The first 8 rows are patterns. Each new row is the sum of 2 different patterns, raised or lowered, with some noise. Before adding, each is slid sideways (what falls off one end comes back at the other) and multiplied by a number that may be negative. Names go in the order of the patterns.
(in the rows, 128 means zero)
Known rows, each followed by the names of its patterns:
[101 116 160 133  95 153 127 157 131  96 101 129 126 136 162 100 151 162
 125 149 102 112 154 125  97 157 100  96 161 101 133 153 156 113 149 129
 150 158 155 147 154  96] => Q_946
[150 116 143 161 133 111 110 148 126  99 129 124 103  96 137 141 130 107
 115  96 149 130 140 104 157 143 134 157 121 140 160 101 131 114  99 110
 114 150 127  95 149 155] => Q_499
[159 109 115 160 135 130 133 144 146 132  93 106 163  98  95 148 128 109
 156 114 147 146 114  93 119 101  94 149 143 154 158 148 147 108 139 123
 109 123 157  97 111 153] => Q_774
[118 138 125 129 151 129 106 159 114 126 120 104  96 113 130 105 109 155
 109 114 158 117 153 154 149 161  99 153 137 117 129  96 148 102 118 149
 125 126 131 121 120 147] => Q_160
[119 146 130 118 117 160 146 130 155 120 115 158 101 151 114 145 151 143
  98 158 106 154 122 137 117 114 155 109 119 127 112 130 122 122 136 153
 131 139 113 128 119 150] => Q_900
[108  94 126 161 144 148 121 114 157  96 137 152 131 148 117 146 103  96
 127 155 154 154 140 133 119  93 163 100 129 102 113 132 107 142 128 103
 121 157 159 144 140 128] => Q_635
[150 105 103 163 124 113 102 125 107 115 143 136 151 121 130 115  98 124
 100 118 105 106 157 140 157 119 102 125 158 151 129 119 116 130 121 101
 145 112 157 116 155 119] => Q_729
[106 118  94 105 107 121 139 125 119 106 140 119 106 161 108 133 108 158
 130 157 116 152 131 106 161  99 117 154 160 114 139 101 160 155 100 110
 101 150 152 149 119 107] => Q_668

New rows. What belongs after each?
[126 174 144 124 166 142 126 105 156 131  95 127 138 123 104 129 132 146
 153 125 149 160  97 116 184 132  94 135 127 131 167 146 125 143 105 120
  96  93  95 123 149 141] => Q_499 Q_774
[ 52  98 107  78 130  97 123 118 138 124  60  96  77  81 130 106  40  77
  72  79  86  63 120 101  68 115  64 127  49 120  79  95 118  59  93 109
 122  79 118  97  79  84] => Q_160 Q_729
[ 82 101 115 158 125 129 148 136 129  79 139  85 127 113 122 132 122 146
 134 106 110 147 152 145 125 128 118  76 129 147 145 120 115  95 151  82
 128 153 104 156 118 123] => Q_635 Q_668
[198 155 221 181 200 201 192 155 210 150 217 169 207 167 182 204 174 163
 169 185 185 169 164 193 198 181 200 171 193 169 206 169 186 184 158 167
 205 189 197 216 190 165] => Q_900 Q_729
[ 83  84 124  96 102  85  96  62  65 103  98 119 113  74  61 122  60 115
  93  79 121  92 121  61  53  78 116 124 125 105 114  96  76 122  66  95
  76  92  87  82 114  74] => Q_635 Q_668
[128 107 153 138 115 151 135 113 158 118 139 158 166 158 131 167 130 122
 120 101 135 110 137 141 137 145 136 114 146 155 115 124 142 142 132 130
 119 150 117 124 127 139] => Q_774 Q_160
[110 124 135 142 108 149 134 138 109  90 137 118  92 125 122  86  99 120
 132 119  87 108 104 117 127 130 104 158 150 133 140 127 141 130 106 129
  92  99  87  90 128  99] => Q_499 Q_160
[ 84  89 111  74 103  94  85  60 106  71  92  77  54  75  98  53 118 107
 104  93 113 121  75 107  91  67 122 116  64 101  67  54  88  52  95  71
  72 112  99 102  76 129] => Q_946 Q_160
[137 146 145  87 128 133 101 115 157 115  97 127 141 113 116 165 109 118
 115 146 114 111  84  80 152  83  68 152 114 108 159 118 144 118 106 110
  97  78  74 142 118 117] => Q_499 Q_774
[ 89 116 164 104 104 151 122 160 122  95 100 116 101 125 144 107 141 161
  99 148  79 102 155 128  66 133  93  69 157 104 105 166 129 116 129 104
 130 172 122 156 126  94] => Q_946 Q_900
[125 142 163 112 116 155 172 122 127 188 142 139 169 150 175 166 135 149
 155 141 130 155 149 117 177 123 152 172 137 119 141 127 118 175 152 171
 167 162 174 133 141 161] => Q_774 Q_160
[157 125 127 137 138 147 142 155 129 141 113 109  98 130 117  92 143 133
 162 125  83  95 112 124 134 132 121 134 134 117 127 110 102 157 138 102
 128  91  86 140 100 133] => Q_946 Q_635
[145 113  91 123  99 105 147 131 167 146 116 136  89 150 141  96 149  94
 122 104 101 147 109 142 150 117 101 120 100 126 121 132 166 100 128 146
 134 131 118 124  92 114] => Q_160 Q_635
[148 162 161 144 157 140 168 165 173 168 146 152 139 158 159 151 135 143
 141 159 167 130 162 163 150 141 128 140 136 140 131 172 146 141 155 143
 150 156 157 170 121 129] => Q_729 Q_668
[107 110 142 130 120 117  90  92 127 108 115 140 135 140  84 158 112  73
  95 155 152 114 122 121 106  76 135  91 148 114  77 146 124 113 119 111
  90 154 128 116 138 144] => Q_774 Q_635
[132 148 102 108 107 135 163  84 123  87 156 122 117 138  96  88  90  86
  82  91 124 136 132 105 103 119  86  96 124  93 104  83 166 130 166 101
 117 119 122 165  95 103] => Q_729 Q_668
[142 125 132  97 108  94 130 157 102 119 123 143 117 161 134  93  91 134
 117  87 109 118 127 110 105 110 158 137  87 166 137 112 113 158 106 153
 102 126 138 138 151 129] => Q_774 Q_668
[170 130 100 203 148 156 215 157 182 159 194 143 156 154 206 154 165 199
 211 112 124 180 193 164 137 194 177 187 127 110 170 131 125 183 187 117
 206 172 175 196 124 110] => Q_946 Q_774
[190 147 152 168 133 185 148 171 189 131 180 148 153 136 109 164 147 157
 180 155 151 148 122 164 146 145 141 139 152 153 157 138 155 136 166 163
 143 136 138 139 112 136] => Q_160 Q_635
[157 128 121  97 117  85 135 128 101 162 124 104 127  73 105  88 159 148
  91 105  88 106 106  88 103 147  79 146 136 119 143 135 131 114  97 128
 137  86  65 120  83  92] => Q_946 Q_635
[122 130 144 167 146 112 180 151 152 165 178 166 145 135 143 151 137 130
 135 152 114 146 119 133 177 117 112 146 123 143 144 173 172 149 160 161
 127 157 148 116 148 159] => Q_774 Q_160
[104 123 143  79 124 137 146 122 142 107  82  97 106 120  93 134 135 129
 137 105 116 129  85 105 104 103 147 131  83 100  97 110 134 108 102 148
  81 109 103 109  89 130] => Q_946 Q_729
[149 185 152 164 174 163 178 156 149 168 149 173 165 185 162 164 170 141
 154 149 139 202 144 179 200 145 188 138 176 160 138 110 150 145 142 149
 127 196 183 120 132 192] => Q_499 Q_668
[124 111  99 115 103  77  72 115  68  93 100 123  88  49 131  89 105  66
 101  78 104  34  65 137  31  85 114  65  45 122  67 126  73  50  82  95
  88  41  86  81 117 132] => Q_774 Q_668
[103 127 178 160 149 166 178 144 123 135 135 141 151 169 111 119 147 185
 110 107 174 136 157 155 144 160 163  91 136 192  92 126 159 126 106 180
 118 160 146 112  92 122] => Q_946 Q_774
[120 104 149 108 112 144 163 119 128 139 121 120 124  87 104 101 150  95
 113 128 104 107 132 109 121 101 141 147 111 123 104 117 134  95 100 125
 141  89 118 136 119 132] => Q_499 Q_774
[ 97 131 125  90  67 100 101  76 118 153 123 129 156 124 125 147 134 131
  92 161 102  98 137 118 120  88 135 142 118 122 132 128 114 107  95 154
  94  97 151 120  87 164] => Q_774 Q_160
[154 167 130 136 106 147 177 113 132  94 123 176 101 107 127 129 152 128
 138 112 124 111 165 122 160 114 139  96 119 178  70 132 116 140 132 128
 153 114  97  99 158 150] => Q_635 Q_729
[121 136 150 110 154 146  98 176 135 167 150 157 137 132 130 169 137 100
 141 161 115  94 147 151 172 109 127 186 151 161 149 156 122 134 154 174
 160 190 137 153 139 156] => Q_499 Q_668
[ 79 119  87 135  77  95 120  79  93 120  64 128  96  96 102 110 121  66
  89 158  70  69 112 105 113  99 118 152  95 111 117 122 105  80 146 110
  89 111 104 122 121 128] => Q_499 Q_160
[ 95 149 115 152 186 125 156 151 163 167 154 176 136 156 141 128 105 131
 129 107 156 156 190 143  90 107 120 144 156 133 150 145 138 135 133 134
 113 178 167 117 131  97] => Q_946 Q_635
[ 87 124  91 128 132  53  71 131 130  98 123 112 133 135 108 137 102  99
 100  84 109 105  55  97 133  68 135 115 147 110 114  79 116 108 100 140
 140 101 109 114 149  94] => Q_946 Q_774
[125 112 169 101 137 124  97 144 111 152 111 105 107 156 137 138 151 106
 134 113 112 131 148 137 143 102 130 126 145 162 117 127 107 148 128 121
 136 170 161 160 143 124] => Q_635 Q_668
[176 110 119 159 161  79 153 133 110 154 117 109 121  61 121  85 137 133
  85 167  97 168 129  71  97 121 114 131 155  76 147 138 118 137  74 103
 160  86 105 144 101 114] => Q_946 Q_160
[144 123 109  81 111 121 110  89 108 114  77  98 110 116  96 127 122 102
 104  90 100 101 105 129 128  72 143  99 121 113  90 102  88 109 109  99
 109  79  91 119  99 136] => Q_160 Q_635
[ 72 103  51  90 121  63  99  89  90  58  89  61 125  79 132  60 111  84
 116 124  84 121 116  73  91  84 117 101  63  85  88  97 108  75  85  74
 100  80 111  85 118  83] => Q_946 Q_900
[120 133 128 127 145 139 106 137 127  92 161 103 140 152 151 103 156 118
 155 140 149 134 136 121 101 116 143 121 108 141 123 151 142 110 115 119
 127 128 159 104 150 150] => Q_946 Q_900
[137 126 141 112 115 107  72 111  82  98 102  96 118  70 126  89  85 113
 138  99  99 113  82 100  94  75 158  95 137  87  74 114 110  86 143  84
 127  90 129 101  57 122] => Q_900 Q_635
[116 136 144 120  91  92 106 100 119 125 147 100 142 104 157 125 113 132
  94 102 132 125  80  82 122  98 111 151 140 133 102 116 121 110 141  98
 139 111  82 127  87 122] => Q_160 Q_635
[ 99 142 139 109 142 162 125 101 111 131 112 118 156 143 123 130 129 123
 156 160  94 104 129 153  86 111 121 101 119 106 102 169 139 115 167 162
 123 110 138 134 120  93] => Q_499 Q_774
[128 151 123 156 156 141 165 157 135 136 145 150 104 141 168 120 165 112
 103 118 127 179 120 128 143 142 164 108 173 140 136 135 157 134 161 133
 109 168 129 132 121 118] => Q_160 Q_729
[139 120 102 155 127 127 165 135 161 108 152 153 132  99 102 162 121  98
 115 144 132 109 144 162 147 131 152 148 108 120 112 141 130 143 135 140
 142 146  94 119 150 125] => Q_499 Q_729
[182 194 158 191 197 147 165 200 151 160 122 154 155 114 188 142 155 166
 152 192 170 205 154 168 191 156 165 187 155 160 162 147 179 188 150 182
 208 125 170 151 157 175] => Q_774 Q_160
[145 146 129 173 127 155 171 134 157 125 123 142 137 110 168 119 123 150
 126 133 156 164 133 135 130 151 145 161 159 139 131 105 139 153 129 106
 174 120 171 124 118 115] => Q_946 Q_900
[193 128 153 119 126 151 165 166 155 148 106 159 141  90 152 140 170 171
 113 158 156  95 167 191 131 184 146 125 111 136 147 123 123 100 109 128
 105 182 169 139 110 156] => Q_946 Q_635
[125 163 167 120 152 144 115 164 164 103 121  99 175 146  93 149  97 148
 194 150 157 147 139 163  81 140 128 123 151 108 150  94 141 152 116 169
 124 139 115 188 132 180] => Q_160 Q_668
[ 87 134 150 165  78 137 100 111 140 125 146 139 172 176 133  88 106 110
 135 110 143 179  62 171 119 170 113 121 121 123 105 147 153  68 123 121
  91  95 157 150 154  63] => Q_635 Q_668
[100 126 120  81  76  90 115 106  80 105 115  75  92  84 115  81  95  75
  99 130  75 108  97 129 110 117 123  87 100 101  89  99 103 104  94 112
 118 117  97  90 104  91] => Q_499 Q_729
[148 153 165 136 120 149 163 142 170 139 158 139 171 116 118 119 117 167
 140 123 163 135 170 152 166 167 126 155 168 135 105 107 152 143 128 153
 166 164 120 127 188 127] => Q_499 Q_635
[137 129 133 142 146 140 145 161 126 119 164 129 100 148  88 110  96  88
 162 124 122 151 145 145 100 137 120  96 119 144 119 136 145 113 120 136
 140 114  90 140 156  82] => Q_774 Q_160
[118 121 145  92 162 101 114 127 125 155 122 126 140 151 123 145 154 115
 142 112 114 105 150 116 136 103 118 103 119 119 157 128 127 109 113 156
 124 114 130 114 159 136] => Q_946 Q_900
[ 90 106 106 113 137  99  94 118  63  94  86 129 123 120  71 112  97  97
  97 118  91  97 111  94  76  77  84 115 110 110 111 120  92  85 107  80
  90  96  81 112  86  99] => Q_900 Q_635
[142  97 148 156 137 141 117 155 155 165 150 176 108 147 152 134 136 148
 132 153 138 154  95 107 124  83 125 113 100 171 131 143 148 164 144  99
 160 152 120  97 137 150] => Q_499 Q_668
[108  95  98 111 105  82  84  84 108 117  50 133  85 143  96 124 104 110
  79  92 135  77  66  67  89  79 101 137 110  97  82  86  93  82  78  95
  85  62  76 114 118 114] => Q_635 Q_729
[148 138 102 130 100 130 135 159 104 160 133 153 107 163 137 104 130 135
 136 107 115 133 124 115 126 147 162 156  99 155 150 133 125 161 112 136
 112 141 155 159 158 147] => Q_774 Q_900
[ 85 106 103  89 110 120  66 122 123  46 120  96  51  76  81  54  73  52
  89  54  71  78 108 128  82  86  91  95  72  90  68  93 115  92  96  82
  86  64  92  72  80  71] => Q_946 Q_160
[ 75 116  99  54  74  86 118  98 107 115  74  86  92 135 120  75  70  49
 117  87  97  75  67 102  86 113  65  69 110  91 122  78 107  66  87  41
 138  88  55  70  89 112] => Q_635 Q_729
[107 103 168 120 100 158 154 168 110 159 168 126 119 118 148 132 109 125
 134 108 106 140 133 133 125 105 114 152 139 156 128 165 143 152 169 113
 152 167  94 140 106  94] => Q_499 Q_160
[120 142 140 198 138 160 193 148 204 120 196 151 147 150 183 179 143 173
 154 191 156 181 171 131 156 164 140 174 176 193 187 210 185 178 200 157
 129 159 184 154 176 116] => Q_160 Q_729
[127 136 108 116  92 156 103  92 100 101 105  90 104 122  70  98 148 136
 123 123 105  86  88 100 145 124 130 115  94 122  97 111 131 108 112  80
 118  86  64  99 149 122] => Q_160 Q_635
[ 96 101  81 127 140 144  76 149 138  81 130 108  83 136 117  85 127 121
 138 148 118  83  81 105 101 106  89 115  88 108 104 101  75 130 131  86
  80 112 127  78  92 130] => Q_774 Q_668
[202 104 159 172 191 145 147 174 139 145 166 161 159 146 114 169 184 161
 190 175 102 153 121 148 181 157 193 169 162 138 127 148 116 162 171 174
 123 136 148 150 128 191] => Q_774 Q_635
[150 147  93 116  99 128 167 103 117 128 143 107 112 138 121 169 130 160
 132 122  81  91 177 123  87 116 119 122 112 114 110 143 112 130 133  74
 135 118 111 114  82 139] => Q_946 Q_729
